There are 4 ways to turn a row about zero (a turn may also mirror it). The second row of each pair is the first, turned, with some noise.
In the rows, 128 means zero.
Some pairs, each with its turn after it:
[138 170  99 150 181 178]
[150  92 157  76 183 124]	K

[100 173  90  79  90 127]
[ 63 117  98  77 144 127]	L

[173  98 150 112 117 164]
[ 89 102  99 159 126  90]	S

[114 104 156 140 167 114]
[148 148 123 107 115 174]	K

[ 80 128  94 180  85 107]
[104 103 162 185  77 144]	R

[137 147 173 108 174 158]
[147 149 188  92 128 141]	K

[ 93 150 107 111 103 144]
[175 115 120 107 125 118]	S

[170 104 112 171 108  93]
[150 165 175 153 104  97]	R

[ 98 124  81 173 153 130]
[162 151  88 111 110 172]	L

[115  87  83 164 141 174]
[186  95  96 114 102 167]	L

[119  76 103  96  87 180]
[129  91  95 102  84  64]	S

[ 98 133 150 148 123  94]
[ 99 103 136 131  99 102]	R

[170 140 180 102  99 152]
[ 95  93 167 158 116  85]	L

[122  91 152 102 165 151]
[153 101 176 132 152 151]	L

[ 91 112 128  88 159 111]
[131 135 153  99 176 155]	L

[154  86 104 139 129 150]
[167  91 106 146 130 127]	L

[ 78 116 177 122 104 167]
[154 118  55 130  96 145]	S

[100  89 163 106  91 140]
[140 134 128 144  57 119]	K

[ 94 166 132 155 173 149]
[106 108  69 165 137 117]	R

[167 114 107  85 129 163]
[168 131 161 160 148  89]	K

[ 93 140 110 131  98 160]
[125 108 117 144 104 176]	R

[119 129 123  83 168 122]
[106 119 122 109 183 128]	R

[156  99 135 145  88  81]
[140 145 184 118  93 100]	R

[174 132 156 178 156 136]
[141 172 118  70 154 120]	K

[ 86 126 101  78 149 117]
[143 145 113  62 145 118]	S

[103  77 117 177 143 166]
[121 168 119 137  55 108]	S

[174 168 110 126  87  84]
[130  75 184 138 163 140]	S

[151  85 115 106 175 146]
[194 139 138 143 149 144]	K

New pairs. What belongs after each?
[161 139  93 102 104 128]
[126 173 147 119 137 161]	R

[100 162 117 165 127  86]
[158 142 167 121 124 177]	S

[113 143 118  91 134 160]
[100  98 138 107 134 154]	L

[143  95 175 137 121 161]
[163 160 132 103  93 105]	K

[135 120 151 150 131 109]
[147 151 141 144 123 111]	L

[158 158 175 143 127 155]
[148 148  78 104 101 108]	R

[165 148 137 141  93 174]
[163 164  99 121  92 152]	R

[179 148 168 108 130 106]
[ 95 104 125 158 180 146]	S

[110 103 139 140 151 116]
[159 144 145 125 136 140]	L

[169 141 124 119 156 118]
[114 132 123 174 147 138]	L

[146 129 147 136  75 172]
[128 132 127 112 100  61]	K

[171 101 176  90 167 171]
[ 78 140  65 157 160  94]	S

[104 142 147 135  76 142]
[162  87 110 138 107 147]	S

[ 94 141 124 121 155  83]
[ 76 107 139 136 145 107]	R

[156  98 151 131 159 178]
[190 149 146  99 126 115]	K

[ 96  95 110 167 110 165]
[177 107 114  92  89 136]	L

[ 96  97  86 144  78 113]
[125 106 186 158  99 164]	R

[113 138 159  81 176 158]
[120 102  79  92 178 128]	R

[119 125  82 135 163  87]
[119 165 178  90 134 132]	S

[ 77  83 130  96 109 154]
[160  96 132 155  68 132]	K

[148  96  87 173  93  78]
[113 142  42 154 149 119]	K

[147 106 105 159 130 140]
[113 139 152 145  99 104]	S

[134 148 113  76 115  98]
[ 83 128 116 121 175 114]	L

[178  99 167 110 145 139]
[142  98 165 178 145 113]	L

[124  89 110 172 112 148]
[180 114 103 121 100 122]	L

[167  77 158  94  84 109]
[164 136 182  64 116 122]	R

[176 131 132  98 108 171]
[165 166 112  91 132 161]	R

[109 115 158 171 164 114]
[135 143 106  83 117 172]	K

[121 137  88 153  89  94]
[ 89 107  79 145 141 118]	K

[ 81 123 131  78 151 133]
[140 101 167 152 100 166]	K

[166 111 151 112 163 179]
[136  77 164 172 126 152]	L

[144 151 118 112 180 145]
[147 124 169 116 171 143]	K

[104 118 119 120 106 105]
[133 110 133  96 114 144]	S

[158 144 138 129 107 142]
[132 102 128 160 140 121]	S

[159 174 159 159 173  87]
[107 191 143 186 120 141]	L

[149 151  99 146 166 157]
[147 109 140 100 180 122]	K

[127 155 178 166 152 107]
[113 125  93 129 104  67]	R

[ 92  87 131 119  86  92]
[120  86 188 114 104 134]	R

[117 175  87 116 102 161]
[107 151 106 142 117 192]	R

[131  98  93 127 105 125]
[120 110 149 105 100 103]	S

[173 143  91 105  99  77]
[113  81 188 108 164 122]	S

[ 92 172 164  99 140 150]
[ 97 101  72  98 129 141]	R

